The first 9 rows are patterns. Each new row is the sum of 3 different patterns, raised or lowered, with some noise. Before adding, each is slid sideways (what falls off one end comes back at the other) and multiplied by a number that may be negative. Names go in the order of the patterns.
Some rows, each with the names of its patterns after it:
[ 38  11  -7   1 -17 -14  -9  21   8   1   0  -7   5   7 -13  28  -3   4
 -26 -16 -22  -4   7   4   0  30 -28  22  -7   5  -8   7  -7]
A
[ 38  35 -33  38  -2  -5   3 -12  13  34   8   4 -13   1  17   5   4  36
  -6   4 -20   6  27 -16  -9  -6 -10  -2  -6  18  26  34  35]
V
[  9  -7  -2  -1  -1   5  -1   4  -7  -4  10  38   1  -1  20  -1  23  -1
 -16   8   4  -3   2  -7   6   2  -2   9   3   7 -21  22  14]
L
[-19 -16  -8   4 -18  -7  -3   5 -11 -32  -4 -21 -13  -3  -6   6  13   6
 -12   0 -23  -3  15   7  -7  10  -2  -9  13  -1 -12   1  -2]
H
[ -7   7 -21   5   2  14   1  -6 -10  -3 -24 -21  -1 -21  10  -4  21   5
 -13  20   4  19  -9   0 -13   7   2   2  -7  12  30 -36  15]
B
[-30   2  13  -5  12  17   0 -12   7   1   2   4   3   6  -9   2   2  -1
 -14   7  -4 -12  -2  12   0   6 -38  24   3   8  -1   5   5]
N
[-10  -2 -19 -12  -4   7 -10  -4   5  -5 -11  -5 -11  -9   2  15  13   0
 -25 -25 -14 -11   5 -38 -15 -37   2  -9 -29  38 -25  -6  -6]
G
[  1  -5   6   7   5  12  19  27  -5  -6  15   2 -19  30   2  20  -1  10
  -6   0  -2   3 -21  -8   4  15  -2   9  -2 -31  15   4   1]
E
[-10  16  -9  -3   5  21  -9   6 -11   3  13  12  -2 -29  -1  -4  -4 -12
 -38 -11  -1  -3  11  -1   5 -22  30  13   5  10   1  -1   2]
P

New rows, each followed by the names of its patterns:
[ -9 -12 -34  -6   8 -23 -16 -23   6  56  -4  -6 -24   1 -10  -1  32 -37
 -41  -1 -27 -22 -13  12  20 -54  11 -15  -9 -50  11 -13  11]
B N P
[  1  24  13  20  45  24   4  -7   6  -8  14  18  14  27  32  32  14  23
  12  18 -14 -11 -14  23  35   1  -9  33  13 -26   7  12  -1]
H B E
[  8 -16 -58 -15 -40 -13 -22 -48 -19  -4 -44 -16 -15 -13 -36 -24 -11  -8
 -20 -59  -9  11   9 -14 -15 -22 -13   7 -26 -28 -22 -39   0]
L H P
[60 45 20 28 13 16  6 11 17 21 10 32  7 39 26 20 30 35  2 19 -2 25 37 25
 30 56 41 21  3 32 27 19 41]
A L E
[-17 -16 -10 -18 -20   3 -11  -1 -10  -6 -26  29   4   7  12  -1   8  12
  20  10 -20 -26   3   0  -2   6 -13   2  31  -6  -6 -22  -3]
L E P
[ -6 -34 -11  -3 -51 -12  -1   8 -17 -30  26   0 -19  11   8  -4 -26 -58
   9 -36 -20 -33  24 -36 -41 -16  -7   7 -13  -5 -15 -39   0]
V H N
[ 34  10 -23  17 -22  -9 -32 -33  -8 -17  -3   4   2 -14 -10  13   6   7
  16  -2 -11  40 -25  26 -25  14  18  28 -19  19  -2   9  28]
H B P
[ 27  20 -39 -24  17 -14 -31 -45 -29 -24  15  14 -15 -11 -20  30  -5   0
  27 -16  -7 -26 -14  21 -34 -22 -14 -10 -19 -13 -17  11  36]
V N P
[-15  31 -12 -11  -7  -4 -21   8 -34   1   2  -6 -24  13 -36 -29  -2   0
   2  14 -20  18  -5 -16 -22  -5 -10 -31 -21 -21 -32   8  25]
A N G
[ -9  11  10  12  23  59  39  47  15  49  20  25   2  11  -1  51   8  40
  28 -20  -1  33   7  26  12   8   8  42  27  12  61  50  40]
A H E
[ -1 -26 -22  18  -2  12  -1  29 -13 -36 -15  -1 -31 -14  -2 -26 -12 -36
  -8  -5 -12 -59 -15  -8 -24 -18 -58  19 -28 -26 -28  23  -2]
L B G
[  9  43  27  -6  37 -18  27  15  14  56  -4   2   3  27  21  15  34  -1
  20  -3  -7   6  19   4  19  23  34  -3  64  37  29 -10  21]
A H G
[  5 -27 -11 -40  55 -14  32  27  19  20 -14  -6  18  -3  39  51   1  12
  26 -12  22   5  16   7  -9  24  37  14  -8  12  15 -23 -10]
V H N
[  6  -6  -1   2   8   9 -31 -11  -8 -36 -42  -6  20 -30  -3 -13  27 -13
  13 -31  -3  -6  13  61  -6 -16   4 -48 -13 -10  44 -39 -31]
V N P
[-47 -15 -14 -17 -57 -21 -41 -37 -39 -65 -37 -19 -24 -20   0 -29 -36  -6
   3   0 -34 -21 -29  36 -30 -31 -31 -11  10 -58   9 -55 -23]
L B P
[-44 -44 -26  -9 -38 -29 -44 -17 -61  -6   6   1 -12  31 -16 -13 -41 -34
 -51   7 -19 -28 -36 -12 -30 -14 -56 -36 -15 -53  -5 -22  -3]
A L E
[-14   2 -11  24 -28  24   1  42  15  22  17  -8  -3 -11  13  23 -20   7
   1  25 -33  32 -34   1 -10   4  14  22  17 -18 -12   3  -8]
A B N
[-41  12 -22  -2  -9 -11 -37 -50 -44   0 -58 -31 -72   3 -50 -23 -58 -36
 -18 -53  43  -1 -22 -32 -40 -39 -23 -20 -20 -40 -18 -49  -3]
A N P
[-37   2 -42 -18   0 -43 -43 -30 -42   7 -35   3 -19 -27   4  15  19 -52
  11   2 -46  -1 -33   5  22 -15 -29   4 -13 -26   4 -34  17]
A V E
[-24 -24 -67 -28 -44 -52 -34 -19  -9   7 -47 -20 -35 -39 -21 -30  -9 -27
 -47 -58 -49 -53 -54 -12 -33 -40 -31 -57 -30 -67 -61 -29 -23]
A V H
[ -1  55 -24   6   6  20  46  -4 -23   6   6  34   6 -22  57 -11   7  19
  29  11  20 -19  40  29  23  20  43  66   6  22 -13   6   3]
V B P
[11 44 33 47 -9 13 -6 13 34 18 31 35  3 28 63 17  2 49 13 55  9 -3 19 26
 31 30 14 21 32 60 38 27  2]
L N P
[ 21  23  20  27  19  31  26  39  41  28  60  20  28 -13  -1  14   1  21
 -34  19   4  37  14 -29  70  12  13  -9  55  13  -5  10  50]
B N G
[ -8  52 -25 -13  -6  10 -16  -6   9 -17  -4  11 -12 -16  45   8   4   1
   9  13  12   5  14  24   5   4  33  63 -23  26  -8  -2 -28]
H B N
[-72 -41 -23 -28  -8 -22 -13 -60  27   1 -14 -35  -2 -20  21 -13  -7 -22
 -49 -44 -28 -34 -32 -53   6 -38  -2 -12 -59  12 -35 -41 -57]
A V P
[ 58   5 -12  11  22  44 -27 -12  -2  15 -17  11  20  39 -15  39  37  -3
   6 -16  17  -5  21  30  29  15  28  61  10  29   2  14  23]
B E P
[ 10   6 -38  -6   2  -5 -30   4  -4 -56   2  10   2  -3 -69  23  -9   0
   6  15  32 -25   1  16  -5 -23  39  12   9  -2  15  -5  -4]
H N E
[ 52  34  39  45  -9  50 -15  36   8  -3 -13  26  13   8  14  16  19  40
 -26  47 -16  20 -25  33  22  11  -1  -3 -15 -15  -9   2  47]
A V H
[ 21  25  16  13  29   5  21  52  24  15  -4  21  12  34  45 -12   6  33
  22  34  12  27  23  36  31  15  33  29   4  12  22  20  11]
H E P
[-31  13  13  15   8 -22  28  11 -11   6  -7  -3 -55  10 -32  -4 -42 -26
  12 -30 -17 -23   0 -17  -6 -27   2  -6   1 -50  -7  -2   0]
V B E
[ 22 -21  15  30  55  55  43  34 -19  57  31  34  33  33  55 -25  66  34
  21  52  30  60  19  27   9  36  15  27  19  31  48  17  41]
B N G
[ 22 -20 -15 -16   3  21   9  58 -23  24  15 -24  45   1   8   7  27   1
  40  24  -5   0  11 -30 -22  11  18  21   8  12   5 -14  -4]
H B G
[  6   6  -1  -1  20  -8 -17 -19   8   2  -9  29 -20  14  10  13  -7  -3
 -23  14 -28   2  -3  41  14  22  12 -28   1   5 -25  12 -32]
A H E
[ -1 -17  -2 -15 -23 -40  47 -28  17 -14 -16 -21 -37 -24 -51  -6  -6 -23
   1  -6 -14  12 -48  12 -34 -25 -45 -41 -43 -28  -9 -25 -17]
A B P
[ -3  38   7  19  26  25  -9  24 -14   4   1  12   0  33  21  -4 -15 -17
  -9  22  21  37  20   2  24  17  36 -11  34  23 -28  -4 -10]
A L G
[ 38  -6  26  25  26  55  43  41  42  39  42 -15  58 -18   6  38  -2  23
  57  17  43 -11  12  37  14  -4  51  -2  29  -5   6  30   5]
V L P
[ 32   3  16  22  19  48  20   2   6  16   9  22  59  -6  23   0  20  25
  40   3  25  14 -12  31   7   3  24   9  17  30  13  -1  12]
L G P
[-36  37   1  22 -18 -17 -21  -4 -54  -1 -40 -20  -2 -13   0 -29 -17 -24
  -9  10  -8 -33 -25 -31 -17  -3   3 -10 -12 -13  17  16 -12]
A L P
[  0   5  13  12  -1   1  -9   9 -25  15   5  16 -14  20  12  -8 -14 -16
  14  23   6  27  14   5  53  15   4 -45   4   5 -11  20 -54]
B E P
[ 21  26   3  16  -2  20   9  34  57  34  35 -44  27   2   9  14 -27   8
  13  11 -13   8  31  10   7  25  27   4  -9 -11  18  44  -4]
V B G
[ 29   0   5   9  13   4  -9 -11  35  26  18   8  30  15  51  10  11  20
  19  10  29  55 -13   8   1   1  24  -7  16   1  -4   1  19]
B N P
[ 16 -15  26  12 -10   3 -10  22  12  13   1  36 -27  24   0   6  -2  30
   6  42 -34   8   9  17  11  13  37 -20  36  28  24  18  35]
A N G
[-15  32  -7 -41 -25  -2  -2 -44  28 -24  12   6 -16  -3 -20 -54 -14  10
 -26   8  -2  21   1 -12  20  11  40   3  11   1 -15 -33  11]
B G E
[ 53  44  45  49  19  54  72  26  24  25  28 -10  50  22  40  12  37  45
  26  11  25  32  21  28  24  28  25  59  30  24  15  20  63]
L G P
[  0  -6  21 -21  17   5  39  30  -2  40  12  58  28  25   9   7   3  17
  23  61  47  -9  25  60  28  36   6  27  66 -13  29 -13  16]
B G P
[ -1  27  61  21  32  50  70 -18  37  15  -3  20 -19 -17  50  23  -2  -5
  18   2  12  -8  48  -7  23 -28  33  40  16  -2  -2 -14   6]
V L E
[ 29   0   7 -11   5  66 -20  -5  27   8  16 -12   6  20 -13 -19 -18   9
   5 -40  18  46 -10  31  -1  34 -12  34   5   9   7  23  20]
V L E
[ 47  31  16  12  32  23   5  47  10  26  22  28 -16  26  -3   2  18  -2
  23  30  36  25  19  22  14  54  28  16  45  23  24  35  37]
A H P
[-13  11 -45   2  -4   3 -10   0  -1 -15  -6 -12 -24   9  13   4 -21   8
   9   4  -3   1 -11 -17  10  15  22  -1   2   4   0  14  -2]
L H N
[ 30  18  36  11  20   4  21   6  37 -25  12  18  -1  21  36  36  32 -13
  39  13  17  22  59  27   2   4 -19 -16 -16  18  49  -6  22]
A V N
[  9  29  23  -8  25   0  48   0  23   1  22  18 -24  13   2  13  22  31
  -8   7  15  -8  18 -26 -25  11   9  10   7   4 -13  11  -1]
L G P
[-33  28 -13  36  26  22 -31  29 -12 -51  -5 -15 -14  24  12 -12 -25  -3
  -2 -23 -21  16   3   0 -22  -2   2 -11  -6   5 -36 -12  11]
V N G
[-25   6   1  -8  15 -50 -12 -27   8 -26 -20   9  -1 -42  31 -34  32  -8
  -3  24  17 -21  22   2  -9  -8 -72 -54 -73 -13 -31   5   4]
A V G
[ 44  -4  49  20  10  27  36  11  60  49  15  13 -32  30  39  68  41  36
  22  28  41  71   6  64  60  -9  14  21  13  31  33  44  38]
A N G
[ 27  47  20  29  22  30  29  72  21  25  55  33  23   4  36  47 -23  56
  16  47   7  53   9  36  19  23 -13  -4  83  30  32  30  51]
B E P
[ -8 -49 -47 -49 -17 -29 -46 -67   0 -44 -19 -36 -19 -31 -89 -31 -43 -23
 -40 -31 -29 -16 -14 -37 -24 -50 -25 -10 -19 -26 -25 -65 -46]
L H N
[-21 -37 -11 -14  -5 -51 -26 -21 -22 -35 -12 -30 -23 -12 -29 -19 -17 -25
 -44  -1 -21 -30 -12  -6 -11  33 -28 -23  17 -54   1 -18 -17]
L H G
[ 14  13  24 -13 -12  -3 -10   5  13  17  18  -2  30  -4   4 -18  28  16
  42  14 -11 -13  24  39  20 -20  11  -7  53  41 -15  47 -11]
G E P
[-20 -21  -6  -8 -34   4 -20 -45 -51 -13 -21  -4 -20 -19 -48   4  18  14
 -27 -34   9 -32   0 -17 -18 -17  -8  -4  -1 -44 -57 -20 -16]
H G P
[-18 -20 -48 -38 -21  39 -77 -16 -32 -19 -51 -28  -5 -21 -31 -10 -29 -41
 -60 -48 -41 -49 -11 -60 -22 -55 -23 -16 -45  24 -40 -32 -35]
B N G
[-17  50  23   0  19  17  21  -5 -11   9  24   1  18  17   5  32 -41   4
  -1  22 -17   0   1  -3  -6  -9 -44 -10 -11 -28   9  -7  12]
H B P
[ -2 -20   6 -13 -11  21 -21  14  10   8 -19  -2 -18  38  -9  13 -23   1
  26 -39  18   7  -9  -4 -13 -15   0   5 -19 -13 -27 -36 -23]
B N E
